The first 7 rows are patterns. Each new row is the sum of 2 different patterns, raised or lowered, with some noise. Before adding, each is slid sideways (what falls off one end comes back at the other) and multiplied by a number that may be negative. Names go in the order of the patterns.
Known rows, each followed by the names of its patterns:
[ -8.1 -23.4  14.2 -16.5  -9.9  -8.4  -5.9 -15.3  30.9   1.2  -2.7  17.5
 -11.3   7.2  26.3  15.6   2.7  11.5  -2.6  18.7  28.4 -11.7  17.4 -29.3
  -6.5   8.7  18.7 -18.1  11.2 -24.7   5.0   7.5  15.0 -31.2 -19.4  -3.8
  12.9  10.7]	(0)
[ 12.4 -20.4  -8.7 -28.4 -26.3  24.4  17.9  31.0 -29.4 -26.5   7.4  25.1
 -21.5 -11.8 -24.6  19.6   0.6 -17.6  28.5  14.9  28.2  20.2 -32.2  19.1
  -5.6   3.5  20.7  28.1 -27.8   4.4  24.0 -10.9  31.3  -6.7  25.0 -25.1
 -10.5  18.1]	(1)
[ -1.2  15.0   6.9   1.5  13.9 -14.3  15.0   0.0  25.2 -20.7 -14.0 -30.2
  32.2  16.0 -15.8  18.6 -29.2  30.6  -2.1  30.7 -32.6   1.7   5.0 -29.3
  28.6   1.7  -0.8 -32.2   8.8 -11.3 -27.3  20.8  -5.1 -28.3 -13.8  -4.1
  29.6 -26.7]	(2)
[-22.5 -23.6  -4.7  23.7  11.3  12.4  -7.0  12.0  31.1 -16.0  26.4  -9.8
   2.7  21.1   1.0  31.6  -8.0  17.2  28.6 -17.4  -4.9  13.0  31.4 -26.4
   0.3 -33.2  15.1  29.8 -27.0  -2.2   0.1  -3.9 -23.5 -21.0  30.3  -4.9
 -16.6 -28.5]	(4)
[ 24.1  15.4  -4.2  -1.3 -16.6 -21.9   5.8 -31.9  14.5  20.8  -5.2  -1.0
  16.1   2.7   5.5   6.4 -10.1   1.8  -3.5  28.6 -14.7  18.8  10.1  -0.3
   3.8  -0.3 -15.9  21.2 -11.6   7.8 -23.4  -2.9 -25.4   1.9  11.9  17.5
  20.4  19.7]	(3)
[ 27.2  27.3  13.1  25.5  -3.5  28.4 -29.8 -24.0 -26.1 -12.9 -17.3 -14.8
 -22.5  -5.4  18.0 -22.2   0.0 -27.7  14.5   1.1   6.2  18.4  12.8 -14.9
  12.6 -25.3 -12.0  27.6  23.7  16.3   3.4  -4.9   8.9   5.1 -17.0 -22.8
 -22.2  26.4]	(6)
[ 13.1 -17.3 -12.1  -7.8  -3.6   6.4   5.1   3.7   3.0  11.3 -26.0   3.7
 -11.1 -29.7 -23.1  31.9  -0.7 -31.3  -5.7  22.8  -7.4  13.6   7.5  -4.0
 -11.0   6.0  20.2  -2.5  20.2  23.0  -0.3   2.3   6.1 -22.3 -15.7 -27.7
  -2.8   3.1]	(5)

New rows, each followed by the names of its patterns:
[ -5.1  -2.2  -8.5   7.2   9.4  -0.6  10.1 -39.3 -14.2 -41.0  18.8  -2.7
  -4.9 -25.0 -41.0  16.2 -27.1   3.5 -32.1 -28.5 -28.9   7.3 -27.8   2.5
  24.0 -44.3 -33.2  13.3  20.3  10.9  -6.9  -2.8  -4.8  -1.6  19.8   8.2
  16.6 -14.8]	(2) (4)
[ 49.2  34.1  26.5  35.4   0.2  58.9 -20.7   0.0 -27.5  -0.9 -20.6   2.9
   5.3  24.3  47.6   8.5  34.7   3.1  24.0  12.3   6.0  11.4  30.2 -20.7
  38.0   8.9   0.9  39.3  52.4  30.7  25.3  15.0  16.2  19.6  -2.5  17.5
 -18.0  52.8]	(3) (6)
[44.0 45.5 52.3 16.0 29.2 30.0 16.6 30.8  6.2 36.3 59.7 40.3 15.1 52.1
  4.3 26.3 37.3 31.8 13.8 29.8 30.3 15.6 48.4 44.8 -1.4 15.7 23.3 19.6
 51.7  7.7 13.8 16.2 12.2 -3.4 22.6 30.1 29.7 69.2]	(0) (3)
[ 17.1   0.3  -6.5  31.8   4.5  34.9   4.4  10.9  -0.4  37.9  13.2   8.7
   4.9  -7.1  22.9 -14.0  41.0  18.6 -13.8  -5.3  29.0  17.1  40.6  23.4
 -21.1   9.6 -19.4  58.5  39.5   5.1 -14.7  42.4  14.9  50.0  -2.0   9.2
  19.2  19.2]	(0) (1)
[-23.8   6.8 -14.3 -17.8 -40.7 -12.3   2.4 -30.7   5.6  -2.3 -43.0 -17.0
   6.6  31.6 -33.2  -1.2   6.4  11.4  14.8  -2.5  -7.1 -15.9 -15.1  22.9
 -11.1 -32.6 -26.8   3.0   7.8 -18.2  19.5 -61.3   5.4 -14.2  30.6 -31.2
 -10.8 -20.1]	(0) (2)
[ 10.4  26.0  34.9  29.5   6.1  -3.4   8.3   4.9  42.1  -1.1   8.9 -30.2
  -1.0  21.6   5.0  46.7 -10.7 -24.3   8.8  25.8  16.7 -11.7  -2.8  36.4
  17.8   3.8  39.0  14.4  42.8  24.5   9.5  10.6   1.1  -5.8  46.7  43.1
 -13.1  29.7]	(1) (2)
[31.7 19.7 37.9 14.9 12.6 52.9 23.4 28.2  9.4 16.1 13.7 41.5 22.2 46.2
 19.0 35.0 47.3 44.8  5.9 28.2 -8.3  5.9 31.8  7.0 11.7 24.8 15.7 26.9
 43.2 17.9  9.8 36.4  4.3 18.1 13.6 41.7 -2.4 57.1]	(0) (3)
[-44.2 -14.7  -9.1  -0.8 -11.0   4.8   8.7 -36.7 -15.7 -35.0   6.4 -12.3
 -22.3  16.0 -15.0 -12.7  -1.9 -39.6 -14.8  -7.8  14.4  -7.1 -22.3   0.9
   3.6 -11.2 -38.3  -7.7 -24.1  31.7   1.2  -6.3  18.4  14.1 -12.2  13.9
 -13.4 -11.0]	(4) (6)
[-34.0 -14.0 -38.9 -21.7  -2.1 -27.4 -12.2 -30.2 -23.8 -17.9 -41.9 -34.3
 -18.1  13.7 -40.0  -7.0 -50.2 -18.6 -10.2 -35.4 -19.1 -19.0 -27.6 -49.4
 -48.0  -5.9 -31.2 -45.7 -30.5 -47.3 -35.5  -8.4   5.7 -37.5 -14.4  -9.8
 -11.9 -15.5]	(4) (5)
[  5.2  14.3 -22.4  11.1 -20.7   5.6 -24.5 -18.8  28.3   2.1   2.9  -7.2
  25.5   4.4  32.1 -30.0 -34.5   2.6   2.8   3.6   9.9   8.0  11.1 -30.2
   1.3  18.4  31.8  21.9  22.3  11.6 -40.7  -5.9 -17.2 -11.9 -25.8  -3.9
  14.1 -44.6]	(4) (5)
[ -4.3 -13.9 -41.6 -21.4  21.6  -3.7 -20.0 -17.9  16.7   3.2   8.5  29.7
 -22.0 -21.8   9.1 -47.3  -7.8  14.2  -8.4  -7.1  -7.4 -21.6   7.4 -23.7
 -52.5 -16.4 -46.1  49.4  27.8  12.4 -14.8  35.1 -20.6  47.6 -40.3 -35.2
 -46.1  12.2]	(0) (6)
[ 41.3  28.3  28.8  51.7  -5.7  49.4  17.6  69.4   8.7  36.1  -2.5  45.7
  25.2  -8.5  25.9 -21.4  40.7  29.5  53.5  11.9  48.5  25.4  27.3  36.6
   9.4  30.3  -5.5  21.1  12.5  -3.6  40.6  26.3  -2.9  17.8  -5.3  64.5
 -16.5  15.8]	(2) (3)
[-23.5 -10.2 -30.8 -32.8 -43.3 -36.3 -25.0 -40.9   6.0 -19.6   7.3 -22.1
  10.6   5.7 -40.8 -12.7 -41.3 -30.0 -21.9 -30.5   8.8 -24.0   6.6  18.6
 -40.0   3.8 -21.0 -12.6 -35.3 -18.9 -54.9  -9.6  -0.6 -43.5 -13.4 -18.7
 -19.1 -62.0]	(4) (3)
[ 25.2 -25.7  -8.3 -12.0   5.0  -9.1  -2.8  -9.0   6.2 -11.3 -40.9 -31.8
 -23.7  47.4 -30.7   5.5  10.4 -37.6 -28.2  34.4  -4.0 -26.4 -18.6 -17.3
  -0.3 -42.1   9.1   4.5 -38.7  -3.9  -3.1  -0.8  -0.1  29.5 -20.4  -4.0
 -58.6   6.9]	(1) (2)
[ 36.1  -6.3 -27.8  12.0 -35.2  26.0   7.3   6.1 -25.2 -10.5  18.9 -28.9
  39.9  -3.3 -16.6 -50.0 -16.0 -30.7 -47.8  -0.9  -6.5 -29.3  -5.4   7.3
  16.8  -2.4 -18.8  -6.4   4.8  -5.1  -7.7 -19.5   4.2 -10.9  28.4 -24.6
 -16.2 -55.1]	(2) (3)
[ 20.0   4.9  -2.7  44.4 -20.4  27.1  37.5  15.8   6.8  10.4 -16.4  40.3
  16.4  -0.8  -4.5 -22.9 -28.5  12.6  26.9   4.7  33.5   1.4  33.6  24.0
  12.6 -23.4 -30.7 -22.8  18.9 -20.0  10.8   5.6   7.2 -13.4  10.4  -1.2
   0.7  -2.7]	(0) (3)
[-63.1   2.4  -4.8  -9.2  -3.0 -37.8 -44.0 -52.1   4.4 -11.2 -34.5 -52.9
  12.1 -26.7   9.7 -37.3 -27.5  -9.0 -54.5 -53.3 -35.9 -55.2   7.1 -65.1
 -25.2 -49.8 -47.7 -44.8   9.0 -19.0 -33.9   0.7 -48.9 -27.6 -54.5 -18.8
 -33.8 -41.9]	(1) (3)
[-14.0 -20.3 -39.9 -54.2 -67.5 -19.9 -41.9  -3.2 -41.9 -19.9  11.4  -6.0
 -13.8   1.7   8.2 -24.9 -17.8 -29.5 -13.2  -4.1  -6.7 -24.7 -43.5 -43.7
 -35.1 -32.0 -26.0 -43.8 -24.5 -33.1 -39.9 -41.1 -22.7 -51.8 -42.1 -31.9
 -13.9 -28.1]	(1) (6)
[-35.2  12.6  -4.7  17.7 -16.4  -7.0  15.1  25.8  -2.3  -2.0 -21.1   7.7
 -11.3 -27.6  21.0 -13.1  24.1  24.1 -28.7   8.2   5.7   4.6  14.2  19.2
 -28.3   3.2  11.3   6.2  11.1   8.1  23.4 -20.1  -9.2  10.0  -6.4  -3.6
 -14.5 -16.8]	(1) (3)
[ 64.3  72.2   4.1  12.8  39.2  10.2  59.3  15.0  26.1  16.8  -2.1  53.8
  38.6  -7.2  18.0 -20.7  10.4  35.4  21.3  69.0   8.5  -6.1  11.6  76.2
  11.3  45.4  -5.1  24.2  50.2  16.7  53.5  42.0  70.0  66.3 -22.9  46.7
  33.2  54.1]	(1) (4)
[ 41.1  14.2   6.7  10.9  73.2  30.1  14.3  10.4   6.4  14.8  36.4  36.1
  19.4  60.5  69.6  46.2   4.2   7.0 -23.0  -1.8 -23.1  25.0   3.5  66.7
  32.3  39.7  31.5  38.8  45.3  53.9  35.7  12.3  55.8   0.9  55.0   3.1
  -5.7  -0.9]	(6) (5)
[-13.4  -4.6 -31.7 -10.6 -20.5  -3.0 -42.1 -11.8 -42.1  14.4  12.1 -13.3
 -27.5 -37.0  24.4 -18.8 -15.8 -36.9 -27.9 -20.0 -39.2   8.1 -21.2 -30.9
 -41.6 -26.3 -44.2 -40.8  -6.5 -24.7 -22.4 -18.6  -5.1   2.2 -38.6 -26.7
   2.6  -6.0]	(2) (5)
[  6.1 -22.9 -39.2 -54.2  21.8 -20.3  -7.0 -55.8   2.6 -34.6  36.1   6.1
 -45.2 -10.0 -72.5   9.0   8.7   5.8 -47.7  16.1  17.9 -12.9 -32.5   5.0
  11.0 -40.9 -60.2 -21.5 -38.5  -2.5 -44.1 -12.3 -35.2 -27.0 -57.1   8.5
 -46.3 -20.1]	(1) (2)
[ 13.0  -7.3  -5.8  10.5  -9.7   6.7  19.8   3.0  -5.7  21.3 -23.6  -1.9
   3.3  25.8   6.3  48.5  19.3  22.9  -1.5  -8.5 -15.9   4.0   9.1  19.7
  14.6  17.4  21.0   3.5  30.3 -11.7  14.5  11.1  18.5  21.4  28.4 -24.0
   2.7  43.6]	(3) (5)
[ -9.4  -8.1  -4.7  13.2  25.8  34.4  10.7 -15.3  29.2  22.2  61.0   2.6
   9.1  62.5  20.0  19.0  22.8  15.3  16.9 -36.8  17.6  30.6  49.4  17.5
  21.7  12.0  -7.4  13.6   9.5  24.7   9.6   0.5   3.9  -1.2  11.3 -13.9
 -22.5  45.5]	(4) (5)
[ -8.7  -0.2 -39.6  -6.2  -3.8   5.8 -27.2 -12.1 -35.3 -11.2  18.1 -13.0
 -24.1 -20.1 -13.8   3.3  -1.9 -34.6 -17.0 -10.1 -18.6 -40.6 -22.8 -41.4
 -27.7  25.2   6.0   3.2  17.2  -3.4   7.8   8.5   0.0 -24.2 -21.5 -12.9
 -23.1  24.2]	(0) (3)
[-52.1  -4.7  -2.2 -10.0 -28.6  13.8 -20.0  36.1 -30.7 -39.3  17.3  -7.9
 -12.8  20.7  17.8  12.2 -21.9  -7.3  15.2  39.0  28.2  17.7   3.4 -30.3
  -1.9   2.0  -8.0  -2.0 -53.3   6.4 -24.4  17.9 -18.2 -16.9 -21.6 -32.7
   6.5 -10.0]	(0) (4)
[ 39.8  21.5  -5.2   7.0 -25.6 -14.6  26.2  49.8  21.7  -0.4  -5.9  15.0
  33.9  -8.2 -17.3   6.7  15.4  17.1 -31.2  31.1  -2.6  35.5  37.6  -3.6
  46.6  21.4  34.4  39.9  30.6 -16.6  -4.4   7.5   5.5   6.1  16.8  49.5
 -19.4   0.2]	(1) (3)
[  4.1   4.8  18.8  -7.4 -26.4 -25.9 -37.6  10.8 -29.5 -16.0  14.9 -36.5
  -8.6   4.1 -32.4  10.6 -40.8  -2.5 -33.0 -12.7  23.5  -0.6 -29.4 -41.9
  23.7   9.8  18.2  -8.4 -27.7  26.8   2.0   3.3 -21.9  15.3  12.8 -47.5
   9.0   5.6]	(0) (4)
[-31.9  -3.1  -8.0 -37.0  15.0 -22.1   0.5 -49.2   2.7 -38.5 -40.3  -9.5
 -18.9 -29.2 -14.3  -3.2  28.6 -23.3  -4.0  -0.7  -5.5 -19.9 -13.0 -22.4
 -19.0  -4.4  23.2 -37.7 -25.8 -29.5  19.8   7.0 -22.2  -3.7 -39.0  11.5
   4.7   8.5]	(2) (3)
[ 12.6  38.2  25.8  13.1  21.4  57.0  32.0  40.8  -2.1  31.3   8.1  -1.9
   1.2   4.3  -0.1  35.5  13.1  31.2  20.2  33.1  51.0  33.7 -15.7  14.6
  32.1  -3.4  36.7  -3.2  20.7   8.4  43.4  23.2  -3.9  53.3 -10.3  14.6
  23.1  43.4]	(2) (3)
[-10.5 -35.1  -6.6  49.1  12.1  29.4  17.7  26.7 -10.4  18.5  -4.7 -22.1
 -29.7 -22.3 -25.9 -21.7 -19.5  15.9  30.3  -8.4   2.2 -13.5  40.1  -2.2
  29.0  16.2  17.8   5.0  17.9  -1.5 -10.5  41.9  45.7  11.2   7.9   7.6
  32.3  -8.5]	(4) (6)
[ 23.7 -17.6  -0.1   2.2  13.4 -34.2  -9.3 -26.0 -19.7   8.3  21.5 -37.5
 -22.9   2.7   6.6   7.6  -9.5 -36.6   7.1 -24.2   8.1 -22.7   1.4 -13.4
  21.0  -1.5  -6.7  -0.6  -0.6  -7.6  23.3  -7.7  -6.4 -10.6  -5.8  17.5
  32.3  -1.1]	(0) (3)
[ -4.2  -7.7 -33.1 -31.0  26.9  -9.6   2.6   9.9  16.8  43.1  -7.8 -44.8
  16.8  10.8 -33.1   8.0 -14.7 -26.2  21.4 -12.2 -19.3  17.7 -24.4  -9.5
 -53.4   5.9  -0.3 -16.0 -56.1 -41.1 -61.9 -38.7  35.2  12.5  32.0 -45.9
 -25.2  22.8]	(1) (4)
[ 18.1  10.0  36.6   9.4  25.7  30.1   5.4  -9.2  23.4  21.9 -23.5  -6.1
  11.6  17.5   8.4  -8.7  24.6   2.8  16.2  -0.1  -5.5  20.7  13.7  15.4
 -10.9   8.1  10.8   6.3  28.5  22.7   2.2  -3.1  -3.9  27.3   3.5  35.8
  -8.2   5.1]	(4) (5)
[ 55.9  44.6  -9.0  23.4  -2.8  62.6  31.3  13.3  -1.9  24.9  20.3  45.8
  -3.5  37.4  41.1 -18.7  -4.4 -10.9   4.3  50.0   0.2  22.4  27.9  16.7
  14.5  23.7   1.4 -14.8  20.4 -17.7  33.4 -14.9  59.8  42.8  19.5  19.0
  46.6  39.3]	(1) (6)
[  8.7  14.2  43.1  29.8  34.3  32.2  14.9  18.3   0.6   9.2  11.3  33.8
 -14.3   6.2  -6.6  23.4  40.8 -37.8  21.0  -6.2   0.6  -4.2  -9.2  36.7
  20.8 -20.3  -2.6 -14.1  13.6  11.1  55.2  18.9  13.8 -10.4   3.2  21.5
 -22.3  19.7]	(4) (3)
[ 22.8  11.8  45.0  17.9   7.9  22.3  35.5  11.6   6.7  42.9  30.3  49.1
  27.0 -13.1  51.3  13.6  55.4  45.2  42.1  -2.8  46.3  35.8  37.5  47.0
  17.4  32.0  38.6  33.7  43.0  28.0   7.9  30.8  30.0   2.4  59.4  46.9
  54.7  13.6]	(0) (1)
[ 12.4 -56.1 -12.3 -50.3 -57.5 -33.0  12.3 -18.7 -46.0 -19.7 -50.2 -17.7
 -62.3 -20.6 -35.9 -24.9 -18.9   9.6  -9.9  17.1  -8.8 -28.4 -67.8 -75.1
 -20.2 -11.7 -47.4 -61.4 -25.3 -20.5   7.2 -61.6 -26.1 -34.0 -42.8 -39.8
 -49.0 -33.0]	(1) (6)
[-11.6  35.1  -6.8 -40.6 -29.9  38.7 -10.3 -32.0  16.2 -40.7 -20.1 -10.4
  15.9 -22.8 -25.2   6.9 -42.8 -29.7   4.7  -5.6 -13.9  -8.7  20.4  18.0
 -19.8 -20.1 -24.0  -5.0   9.2 -12.8  -8.8 -32.7  -2.3  -7.5   3.5 -41.8
   1.6  -6.3]	(2) (5)
[-40.1  -4.7 -45.4  -6.6 -25.5 -21.2  -7.4 -29.5  13.6 -34.6 -29.9   9.0
 -37.2  -2.7 -51.9 -22.6   1.8 -23.1 -32.8 -45.1   2.7  -5.7   7.1 -29.3
 -61.2  26.7  -0.6   8.0 -33.8  -2.9  15.8 -58.7  12.9 -20.0  13.8 -14.8
  32.7 -11.3]	(2) (4)
[ -7.7  21.1 -37.7 -12.7 -25.2   3.7 -32.2 -26.3 -42.9  13.6  16.2 -33.3
   7.5 -47.6  24.0  -7.8  22.5 -15.2   4.7 -12.5 -16.5  -3.8 -14.4  10.3
 -13.8  11.7 -11.4 -30.9  14.4  -7.1 -37.8 -30.1 -22.7  33.1  -6.2  11.5
  13.0  17.5]	(2) (6)
[ 10.0  30.6 -20.2  32.3 -19.6 -13.2  34.9  28.6  -9.6  -2.3  18.7  16.8
  45.7  13.2 -30.0  22.7  13.6  19.1  22.8  28.2  13.7   0.8   5.5  22.3
  29.1  27.8  19.1  40.0  -8.0   0.9  18.0  11.2   9.3   6.6  40.8  -3.1
  28.8  10.1]	(0) (4)
[24.8 37.0 -2.1 12.7  5.2 11.7 35.4 48.8 30.1 41.9 42.5 32.3  2.6 34.9
 20.1 33.1 37.3 26.8 61.7 40.8 56.6 27.7 -3.4  4.9 28.7 32.2 10.5  8.5
 26.3 58.7 68.5 18.6 38.5 39.4 41.8 16.7  1.6 62.6]	(4) (6)
[ 14.3   7.9   5.5  45.9 -10.5  -5.9  16.6   1.0  52.8 -14.5  26.2   7.0
  11.0  27.1  31.0 -11.8  17.1  -7.0  13.6  12.6  13.9   9.7  17.8   5.6
   6.7  45.0 -24.2  25.8  -3.5  46.8  -8.0   2.3  36.0  -0.4  53.0  27.1
  -9.9   1.5]	(1) (2)
[ 60.9  -3.1  -0.9  40.6   8.5  39.7  11.2  49.2  12.8  -5.5   3.3  45.0
  21.5  27.3  55.1 -20.5   9.8 -10.8  32.1  47.1  -6.0  -0.3  28.9  13.0
  56.3   3.4  10.8  14.1   8.8   6.4  13.7 -10.8  32.3  19.3  23.6  17.8
   7.6  10.4]	(1) (4)
[-42.8 -22.3 -42.0 -17.4  -7.8  -1.7 -69.8 -45.0  12.3 -37.0 -22.4 -13.4
 -46.8 -48.7  -7.9 -26.2 -12.4 -46.7 -30.2 -58.3 -19.3  -8.7 -24.9 -41.6
 -17.5  -3.9  15.8 -35.3 -17.0 -30.4  -2.6  -9.8  -5.5 -47.4 -33.7 -28.8
 -45.6 -20.9]	(0) (5)
[-41.4 -35.4  14.8 -15.6 -17.3  26.1 -60.7 -22.4 -44.8  -4.7  11.3 -50.1
 -29.6  -9.1 -27.2  25.0 -26.4 -23.9 -26.9 -13.1 -28.7 -10.1 -47.0 -11.9
  -6.6  -6.3 -19.4 -29.8 -18.6  33.9 -46.2 -34.8   9.3 -14.9  13.1 -15.1
  17.8 -24.5]	(1) (4)
[ 12.2 -11.9  -5.6   8.4 -34.5  -1.2 -10.7  -8.0   8.1  13.5  -8.5   4.2
   7.9 -19.7   4.4 -54.2 -38.1 -22.6  20.4 -11.1  16.5 -28.9  11.7 -11.1
  19.7 -64.6 -51.0 -36.7 -12.4 -17.4 -37.1 -51.1  -6.4 -15.8 -40.8 -22.9
 -41.6 -17.9]	(0) (6)
[-52.1 -22.4 -67.0  32.0  31.7 -46.3   6.6 -34.7  14.9 -33.8   0.5 -12.0
 -11.7 -18.0 -59.7  -2.8 -26.3 -13.2 -14.8  10.4  -7.7 -38.9  22.5  19.1
 -49.6   3.0 -22.3  19.3 -16.0  -8.0  35.8  -8.7   9.0  28.6 -39.7   0.3
   5.6  42.5]	(2) (4)
[-16.2 -36.2  21.7 -16.8  32.6   4.0  -7.7  17.1  -8.6  -9.9 -12.8  -9.2
  17.5  -9.3   4.4  23.3 -28.8  -2.5  31.2  -3.5 -12.5  11.3 -37.8  25.9
 -27.0  26.9  -9.5 -14.6 -29.1  20.1  19.8  41.3  38.5  -0.6  11.3  -8.9
  18.7  21.7]	(1) (3)
[  9.9 -11.8 -45.3 -32.0 -31.4  -9.2 -14.4 -37.5  21.8 -15.8   0.8  11.9
 -36.3 -21.1 -31.8   0.9 -35.9 -38.9   8.1  -5.6 -13.8 -37.3  24.4 -26.9
  36.7 -32.5 -45.0  22.6  -7.2  -3.8   9.9   1.7  22.8 -42.4  18.1   9.7
  38.2  14.9]	(4) (3)
[ 37.5   3.4  21.9  23.7  41.4  38.7   9.4  26.8  25.2   9.4  -4.6   0.6
  -7.4  46.0  30.2  23.0  40.2  31.7  37.0  49.8  -9.5 -13.3  13.3   1.0
  21.6   4.6  -6.0   4.3  55.2  13.1  24.4 -11.3  24.7  29.8  41.9  26.8
  42.1  16.7]	(0) (6)
[ -0.6 -21.9  22.0 -37.3  -6.2 -17.2 -35.2 -24.4  -5.2 -38.5  16.1 -14.0
 -35.9 -49.5 -30.8 -37.0 -10.3 -15.3 -11.1  11.9  11.3  13.1 -29.0 -41.6
 -38.6 -37.3 -56.3 -11.4 -59.3  16.6  13.8  -1.3  -8.7   5.7  -6.3   2.9
 -12.1 -37.8]	(3) (6)
[-13.4  12.3  12.1  26.2  -6.4  51.5  34.2  55.1  49.5  27.1  42.9  17.9
  21.3   6.2  46.5   8.5  50.7  -9.9  21.9  18.6   8.6 -14.0  19.8   4.5
  48.5  37.2 -11.4 -19.2  13.5   6.3  18.5   6.7   7.9  24.2  56.5  39.9
  -6.1   1.5]	(0) (6)
[  5.9  24.5 -13.0   2.2  27.7  33.2  -7.6  11.3 -40.2   3.2  18.3  22.4
  44.9 -19.8 -13.1  36.6  20.6   4.1  -4.9  10.0  37.3  38.4  -3.7  35.2
  15.2  21.9  17.6 -37.9  17.0  10.4  20.0  48.6  62.7 -17.6  46.8  24.9
 -15.6  49.9]	(1) (3)
[-57.7 -35.0 -39.7 -50.7 -47.2  -2.7 -53.2 -36.5 -34.7 -49.6 -48.4 -58.1
  12.9 -33.0 -34.2 -35.8 -22.1 -28.2  29.2 -31.8 -53.3 -30.6  -5.6 -30.0
 -37.7 -12.3 -10.0 -68.9 -12.8 -28.9  -2.0 -29.5   9.9 -13.3 -23.8 -70.3
 -57.5 -10.8]	(2) (4)
[ 12.9 -22.6  -9.0 -16.8 -42.3 -37.7 -24.1 -32.3 -46.4 -30.0 -26.3 -12.0
   9.2 -18.2 -21.1 -22.9 -42.1 -38.6 -10.2 -40.1 -32.7 -47.2 -28.3 -26.5
  -6.7 -53.7 -36.6 -52.3  -8.5 -37.8 -39.8 -45.9 -21.9 -40.2 -21.7 -50.2
 -21.9 -46.0]	(0) (3)
[  8.2 -17.1   0.7 -12.0  30.7  19.9 -37.2  13.8  20.4  22.3  33.0  11.0
   1.4  16.8  26.4  51.9  26.3  16.0  24.3  -5.8  34.9  40.6 -10.8 -16.1
  -0.6  19.5  33.2  13.7  -3.9  12.3 -11.7   1.8   2.0   3.8  39.0   6.5
  30.0 -11.7]	(1) (5)
[ -1.1  -9.5 -11.3 -37.8 -26.2 -11.2 -35.4 -35.8 -41.8 -57.4  13.9 -50.4
 -26.9 -21.1 -40.7 -47.0  10.3 -37.8 -32.2 -16.2 -31.1 -13.8 -27.2  -2.9
 -17.5 -46.7 -44.1 -16.7 -30.7  -7.8   1.4 -38.0 -20.2 -30.0  -0.7  22.4
 -33.6 -54.8]	(1) (3)
[48.4  7.6 64.6  2.6 20.8 24.8  7.2 16.3 52.2  1.0 61.1 31.8 15.3  5.3
 30.8 22.7 23.4  7.0  9.2 30.7 29.6 37.2  5.9  3.3 16.1 30.8 -1.1 53.6
 -8.7 39.5 56.7 51.5 28.0 41.2 35.6 44.8 43.7  8.3]	(3) (6)
[-55.4 -31.3 -10.1   3.9  -7.3 -59.9 -62.1 -40.4 -26.3 -64.7 -53.1 -46.4
 -17.4 -20.7 -25.9 -11.1   5.2 -19.0 -31.7 -49.9 -15.9 -49.9 -31.6 -20.7
 -15.3 -42.1 -31.0 -11.5 -60.7   2.0 -47.9 -22.0 -49.8 -40.7 -19.9  -9.1
 -63.1 -26.3]	(1) (3)
